All groups share one centre, and each spreads out both ways along 13 directions, with some noise.
In the rows, 128 means zero.
Known rows, each followed by its group:
[ 95 179 109 117 137 154 140 162  87  86 122 110 108 120 140 109 121 112
 148 150 116 108]	M
[154 134 138 110 172  97 187 153 102 113 178  91  88 192 122 134 139 145
 103 186  75 174]	L
[105  88 182 173  79 138 141 111 111 115 145 107 150  72 171 118 122  49
 139 131 154  94]	J
[ 87 116  92 150  58 135  83 117 132 129  97 138 107 172 140 115 121 135
 105 112 148  91]	C
[ 45 189 150 114  86 153 165 110  93 107 155 115 107 161 155 153 146 136
  72 180 120 125]	V
[138  83 157 164 101 123  79 145 144 132 104 168 135 145 126 117  92 144
 109 176 117 110]	M
[107 124 109 137 126  85 144 130  95  86  92 134 158 171 128  86 112 131
 187 174 102 148]	J
[153 141 164 137 160  97 140 127 114  97 124 145 157 106 126  86  58  86
 137 203  85 103]	V
[204 103 127 173 139 104 167 155 104 117  86 123 108 104 123 145 145 138
 125 152 159 104]	J
[127  68 108 117 106 139  67 178 129 106 142  81 169 142 156 129 137 111
 133  75  95 131]	C
[103 146 139 153 113 135 113 114  93  89 139  67  99 132  99 156 154 152
 126 133 125 136]	J
[134 128 150 144 144 109 128 145 130 110 104 171 121 100  87 129  79 130
 139 109 145 145]	C
[110 119  99  95  88 125 134 126 142 135 120 126 203 170 178  99 128 113
 138 130  96  97]	C
[115 161  69 159 122 164 129 233  90 153 143 104 102 170 159  95 117  94
 123 137 145 108]	M
[150 117 139  95  94  89 139  96 186 106  97 176 132 128  90 181 104 142
  65  86 140  93]	M
[103 142 147 164 105 145 141 191 109 153  96 173 172  84 153 120  76 113
 156 103 167 120]	L
[128  96 130 165 107 103 128 181 110 116  94 172 122 130 135 155 130 144
  99 111 180 172]	L
[132 133 152 127  96 125 107 140 116 162 141 109 117 114 184 174 180 175
  82  69 177 147]	L
[ 99 126 139 151 135 169 124 100 138 232 129 173 173 119 158  83 137 151
 202 158 147 144]	J
[150 140 119 137 142 102 171  92 140 117 114 143 154  98 117 123 147  55
 127 147 180  88]	L
[134 108  91 102 163 134 166 144 144 128 144 168  60 141 130 101 130 100
 129 138 135 150]	C
[109 125 122 149 130 131 104 111  77 123 152  76 116 153 150 126 187 162
 122 156 118 186]	L
[ 96  99 135  97 107 162  80 182 160  69 145 113 116 149 108 147 112 117
 129 121  81  99]	V
[101 165 149  96 120  95 145  72 143 161 162 128 130 132 160  80  66  96
 134  94 127 113]	V
[144 106 161 112 102 101 139  65 150 111 154  84 109 145 110 165 146 132
  88 113 109 115]	C
[109 155 164 175 114 110 133 109  83 100  94 147  48  87 107 149 115 165
 116 120 186 144]	C
[ 95 117 162  92 111  99 128  90 125  38  98 137 121 113 112 182 158 166
 120 115 119 161]	M
[ 77  97  94 103  82 129 189 119 168 139 149 148 155 177 145 109 136  42
 141 115 148 105]	V
[ 58 106 135 140  85 166  83 140 127  82  85 166  95  95 114 151 141 148
 149  96 163 135]	L
[123  95 162 152 106 127 111 156 146 165 146 175 163  94 181 108 120  65
 137 130 182 118]	V
[134 121 160 109 126 133 138 116 153 162 126 155 167  78 142 167 138 144
 111  70 154 153]	V
[144 134 105  85 159 103 178  85 138 151 134 135 161 136 136 116 136 136
 138 102 101 164]	M
[121 100 125 164 124 143 136 108 128 148 112 149 181 107 115  98  95  85
 143 149 117 135]	L
[ 90  73 170 152 121 144  93 177 115  84 138 108 163 113 153 120 160  94
 232 166 124 133]	M
[ 98 126 151 167 107 184 128 165 102 165 129 123 126 118 135 156 141 161
 127 141 140 152]	L
[134  76 156 114 119  91 111  94 134  57 139  99 112 134 126 128 153 108
 142 147  98 124]	J
[109 133 160 111 149  70 142  49 137  67 141 126 103 144  71 126 107 119
 145 148 109 162]	C
[ 97 149 105  97 157 130 158 130 102 151 154 110 146 152 189  84 178 133
 210 140 117 162]	L
[133 148 135 117 188 130 158 125 102 112 157 121  75 109 118 141 169 129
 114 158 134 192]	C
[ 90 163  95 132 162 153  70 167 134 131 138 174 157 145 114 113 141  94
  99 178 153 159]	C
[137 156  96  34 118 104 103 149 192 111 135 142 130 191 155 122 118 147
 117 104  95  63]	C
[ 92 132 156 116 129 125 164 116 132 114 125 171 159 110 147 104 108  88
 162 171 123 121]	M
[105 164 138  82 118 110 125 105 192 174 161 174 154 185 154  93  99 111
 144 159 127  86]	M
[ 92 144 147 126  82 183 107 169 165 153 142 143 100 112 138 131  86 104
 129 101 152  50]	V
[152 115  94  70 108 116 159 134 172 146 150 110 179 199 151 129 139 107
 104 120  86  88]	M
[ 80 173 126  78 104 110 142 108 139 113 158 121 148 148 158 118 115  87
 100 102 129 113]	J
[115 145 133 144 139  71 133 114 117 124 128 144 110 167 114  79  83 122
 172 143 135 155]	V
[143 169  95 120 151 136 141 129  85  98 103  99  97 103 126 148 160 160
 110 118 133 134]	V
[110 104 129 159  97 129  89 131 136 155 120 130 136 142 124 173 187 159
 115  94 190 162]	V
[ 66 165 128 148 107 151  96 149 107 125 126 134 107 132 145 121 145 135
 152 145 164 128]	J
[115  89 153 153 122 142 161 116 130 176 124 178 169  79 161 108 109  93
 152 119 153 149]	L
[ 99 149 124 139 131 147 124 183 118  94 119 123  76 130  93 166 159 151
 174 126 168 125]	L
[116 102 125 117 129  90 151 132 113 122 131 153  78 173 143 104 105 157
 133 132 109 187]	C
[143  58 164 126 132 118 118 141 144  98 146  99 134 149 105 170 193 142
 182 139 115 152]	M
[109 137 113 132  62 144 154 139 120 152 109 132  86 145 190 124 146 144
 120 116 163  66]	C
[129 164 101 109 134 140 140  77 112  99 124  61 176 152  88 142 138 149
 115 154  52 118]	V
[182  65  94 136 132 119 163 155 120  69 101 105 188 119 107 151 140  67
  93 134  89 122]	J
[ 89 172 130 161 130 126 129 117  83 105 104 174  34 100 145 104 139 133
 110 175 200 130]	L
[ 53 161  87 113 115 137 141 145  70  79 126 111 158 145 173  99 133  93
 124 138 109 161]	M
[105 207 129 100 115  95 183 129 128  91 124 145 101 147 144 132 130 105
 115 155 163  75]	J
[154 111 105 117 130 121  82 161 130 200 165 119 150 162 211  72 120 127
 130 101 117 136]	L
[147 103 146 128 127 113 104 148 116  78 115 104 140  95 114 166 111 148
 111  72 103 151]	C
[119 176 159 155 147 134 184 118  68 133 130 114  86  80 142 153 172 155
 135 159 171 157]	C
[113 145 113 127 143 135 127 239 116 173 149 141 145 150 188  79  96 119
 188 109 134 128]	L
[ 96 138  82 108  96 156 108 132 115 132 144  75  92 188 156 164 216 174
  99  94 140 146]	V
[105 176 127 148  81 154 148 128 121 140 121 115 122 119 103 163  88 119
  59  93 148  87]	J
[180 167  60 149 140  89 116 119 125 123  47 131 185 159  75 126 135 167
 157 139 138  95]	J
[ 72 156 126 142 113 130  89 137 149  81 139 106 119 143  66 146 142  88
 179 110 176  99]	M
[ 99  98 142 169 100  98  76 138 133 144 139 151 121 136 156 120 151 111
 151  91 213 162]	V
[100 143 143 159 128 144 123 162 152 165 163 125 108 160 114 137 161  94
 170 161 192 103]	M
[118 144 167 161 148 129 127 135 111 182 134 138 185 100 131 119 112 148
 194 123 143 168]	V
[107 181 115 149  90 141 138 108  95 147 133  71 160 137 142 147 143 120
  85 120 145 105]	J
[129 116 158 139 146  81 154 114  91  74  99 153 133  89 119 135 123 138
 141 134 136 184]	J
[125 123 130  87 104 127 196 191 131 114 134 137 143 157 188 153 164 124
 128 142 121 105]	M
[174 169  78 105 168 103 117 154 140 125 132  78 152 133 100 144 154 122
 156  68 147 113]	J

New rows. What belongs after each?
[123 170 120 126 134 147 137  90 105 146 112 105 169  73 148 127 147 129
 139 102 137 120]	M
[207 119 108 149 130 141 119 129 156 160 116 116  91  96  93 149 103 134
  57  84 144  81]	M
[142 118 113 114 125 127  95  83 154 136 122 113 159 142  99 139 154 146
 116 117 115 121]	J
[138 143 147 175 113 162 137  77 133 159 120  93 124 120  83 154 172 144
 152 175 145  76]	J
[151 102 167 132 104 128 137 159 163 104  98 151 130 119  99 176 135 138
 136 151 144  77]	M
[121  96 117 123  96 124 149 160 122 122 117 106 190 153 158 122 118 126
 148 119  89 127]	C
[127 115  90 135 153 147  72 202 105 117 137  97  90 153 135 132 170 162
 152 103 129 169]	J
[158  80 116 174 129 115  97 175 148 139 105 149 145 179  90 103 104 123
 162 179 121 109]	V
[106 107 135 101 130 112 161 156 159 101 134 165 157 160 117 100  90  74
 180 170 102 110]	M
[ 42 197 124  90  77 108 111 112 127  85 135 135 140 154 162 112  98  93
 100 108 144 103]	J
[ 81 156 129  77 122 138 188 128 120 111 114 164  99 120 163 151 176 169
 155 115 152 145]	L
[122 105 142 130 126 158 154 130 154 173 142 191  78 108 160 110 139  96
 119 161 167 115]	L
[ 94 111 142 108 151 114 110 129 126  95 150 123 117 156 129 113 141 131
 184 152 100 169]	M
[ 98 119 167 101 152 109 180 123 118 106 179 163 109 124 175 110 130  71
 110 167 123 182]	C
[107 143 134 124  74 112 128 152 138  80  69 148 124 107 134 125  68 144
 173  72 142  49]	C
[ 85 179  80 112 113 143  73 145 124 104 114 115 100 191 113 139 161 174
 113 142 134 118]	J
[117 193 110 150 100 120 113 149  81 108 121  84 181 135 143 118  88 101
  76 151 107  93]	L
[105  85  95 101  69 153  49 131 156 132 128 113 182 166 166 126 132 129
  79  94  90 104]	L
[ 99 171  90 144 122 135 142 150  97 134 116 130  97 121 129 145 137 133
  99  75 194 149]	M
[146 114 107 132  96 110  69  56 167 102  77 126 158 156  70 137 135 152
 127 147 112  71]	J
[123 118 109 149 114 128  53 128 138 137  99 158  77 110 139 130 166 156
 128  80 210 124]	L
[143 119 110 130 167 115 159 167 132 170 131 192 174 190 115 120 104 135
  80 193  99 204]	C
[120 143 126 105 151 153 172 163 112  83 110 135 131 108 111 153 128 141
 130 151  97 141]	V
[ 88 115 123 170  65 149 154 141 115 146 126 126 141 171 142 139 145 106
 105 176 150 113]	C
[118  92 139 129 115 111 117 157 150 109 137 116 128 166 104 169 183 143
 170 106 159 144]	M
[135 146 104 158 141 106 130 109 120  98  70 145 135 100  70 139 142 143
 176 106 187 125]	L
[163  94 126  80 144 112 139 185 185 146 146 127 123 157 116 166 148 167
 175  48 124 141]	L
[ 81  97 120 148 104 180 144 185 104 137 118 168 154 111 148 130  96 101
  93 126 124 167]	J
[116 156 143 158  74 162 116 160 130 132 108 105 122 105 121 173 145 131
 122 110 183  47]	C
[ 90 199 138 117 132 148 117 114 154 150 130 166 112 104 124 139 160 133
 150 137 198  93]	J
[119  71 142 157 130 118 135 158 180 145 172 120 123 159  79 161 177  66
 179 102 196 148]	M
[103 180 158  72 129 108  81  99 179  74 167 129  99 137 114 141 133 105
 108 130 138  84]	C
[150 141 134 111 113 101 156 170 137  96 138 112 135 150 124 187 144 122
  70 121 136 116]	L
[ 72 129 122 125  89 122  97 131 108  63 112 139 119 172 123 135 115 130
  79 170 109 141]	M
[132 145 123  99 158  84 149 111 162 158 120 181 127 165 105 108  91 173
 167 108 121 159]	M
[117 154 148 158 162  95 146 182  57 118 149 100 105 136 152 114 125 144
 168 136 136 201]	L
[114  93 161 147  82 157 128 107 148 156 146 118 111 119 105 140  75 123
  84  97 107 115]	J
[130  78 129 141 134 119  80 122 149 113 171 108  68 147  99 136 141 106
 100  97 144 169]	M
[178 104  78 135 107 159 114 112 157 150 122  89 175 148 122 125 149  91
  97 157 100  42]	V
[122 170  62  91 174 146 128 129 118  68  89 141  96  95 107 107 145 118
 163 120 129 120]	C
[159  54 162 188 133 137  64 129 152 135 127 124 123  72  92 137 122 101
 164  98 163 132]	M
[132 157 136 156 174 130 130 187 126 167 112 178 165  98 109 118  91 128
 183 131 161 146]	C
[120 197  98 110 132 129 133 172 117  85  94 106 122 167  70 152  80 187
 134 117  93 100]	L
[108 107 138 165 127 126 110 203  95 127 119 125 145 129 142 115 100 141
 201  99 133 160]	C
[157 111 118 125 118 125 120  93 111  61  77  90 176 102  85 167 138 161
 114 119  79 121]	M
[119 135  76 106 163 143 142 119 104  99 115 179 130 128 133 116 146 105
  42 176 114 187]	C
[147 130 117 135 136  80 166 138  83  87 105 117 179 112 151 127 133  98
 127 128 132 155]	J
[115 121 118 100  98 136 137 122 145 154 111 157 169 118 176 139 147 137
 123  86 149 119]	L
[135 179 114 139 157 106 191 133 107 124 127 122 144 120 131 116 157  82
 161 171 169 112]	L
[107 132 132 171 125 146 115 153 102 116 139  95 127 149 131 141 195 110
 144 198 159 123]	V
[103  95 149 145 155 106 103 107 155 185 171 161 134 163 125  81 123 113
 193 147 145 187]	M
[122 109 174 125  79  98 167  91 127 103 127  68 135 123 137 138 123 133
 193  87 110  85]	C
[123 135 114 110 100 142 102 145 150 168  92 173 120 111 158 141 134 180
 130  57 177 110]	L
[161 114 138 156 158 118 131 125 120 140  89 171 111 107  94 143 132 185
 151 139 147 164]	J
[136 109 146 148 118 135 130 129 130 141 144  96 129 130 121 185 208 141
 131 120 168 139]	M
[157  76 137 160 170 150 108 145 118 132 103 154 126  82  98 144 169 159
 166 141 142 181]	J
[110 183 153 101 145 107 172 113 113  76 115 150 103 110 119 146 124 136
 117 160 133 129]	C
[125 138 150 128 183 102 118 110 137 135 154 163  80 110 114 103 113 121
 158 123 159 177]	C
[ 85 112 142 144  66 175 143 100 139 198 113 190 157 140 169 120 102 140
  60 166 123 119]	J
[155 148 117 158 132 158 162 160  96 115 100 120 110 108 110 184 177 138
  76 163 165 120]	J
[ 65 130 129 122  89 101 162 144 113  96  86 187 166 102 163 147 125 113
 130  56 189 175]	M
[ 97 157 121 121 104 102 136 173  87  91 100 108 205 119 164 158 144 142
 152  73 147 148]	L
[162 106 147 184 143 129 209 174  63 167 134 103 122 122 178 109 154 129
 173 179 138 149]	J
[119 156 105 173 150 163 116 181  74 152 102 105 121 157 112 127 153 198
 174 173 121 155]	V
[110 111 133 183 123 147 121 184  79 160 141 115 147 140 162 123 149 117
 133 163 145 170]	L
[114 144 112  96 114 152 157 139 175 129 117 165 176 111 129 114  94  67
 155 124 129  55]	L
[114  90 138 132 109 164 164 105 142 171 108 163 182  97 139 131 140 111
 151 130 136 135]	L
[123 129 107 110 145 179 145 181 155 182 161 136 102 151 125 128 128 133
 143 124 120 127]	J
[111 173 150 154 103 132  91 108 121 135 105 119  96  88 137 137 139 158
 154  93 191  79]	C
[150  82 143 137 163 109  86 139 150 169 146 146 107 143 121 100 124 156
 190 104 135 173]	M
[189 152 104 127 162  74 162 151 130 141 103 165 111 153 107 121  98 146
 123 129 144 129]	L
[ 91 177  98 117  95 140 138 148  92 143 115 111 175 188 187 126 163 160
 117 176 111 117]	M
[ 85 155 108 135  96 182 170 184 115 148 131 139  88 146 148 150 168 124
 122 151 163  99]	V
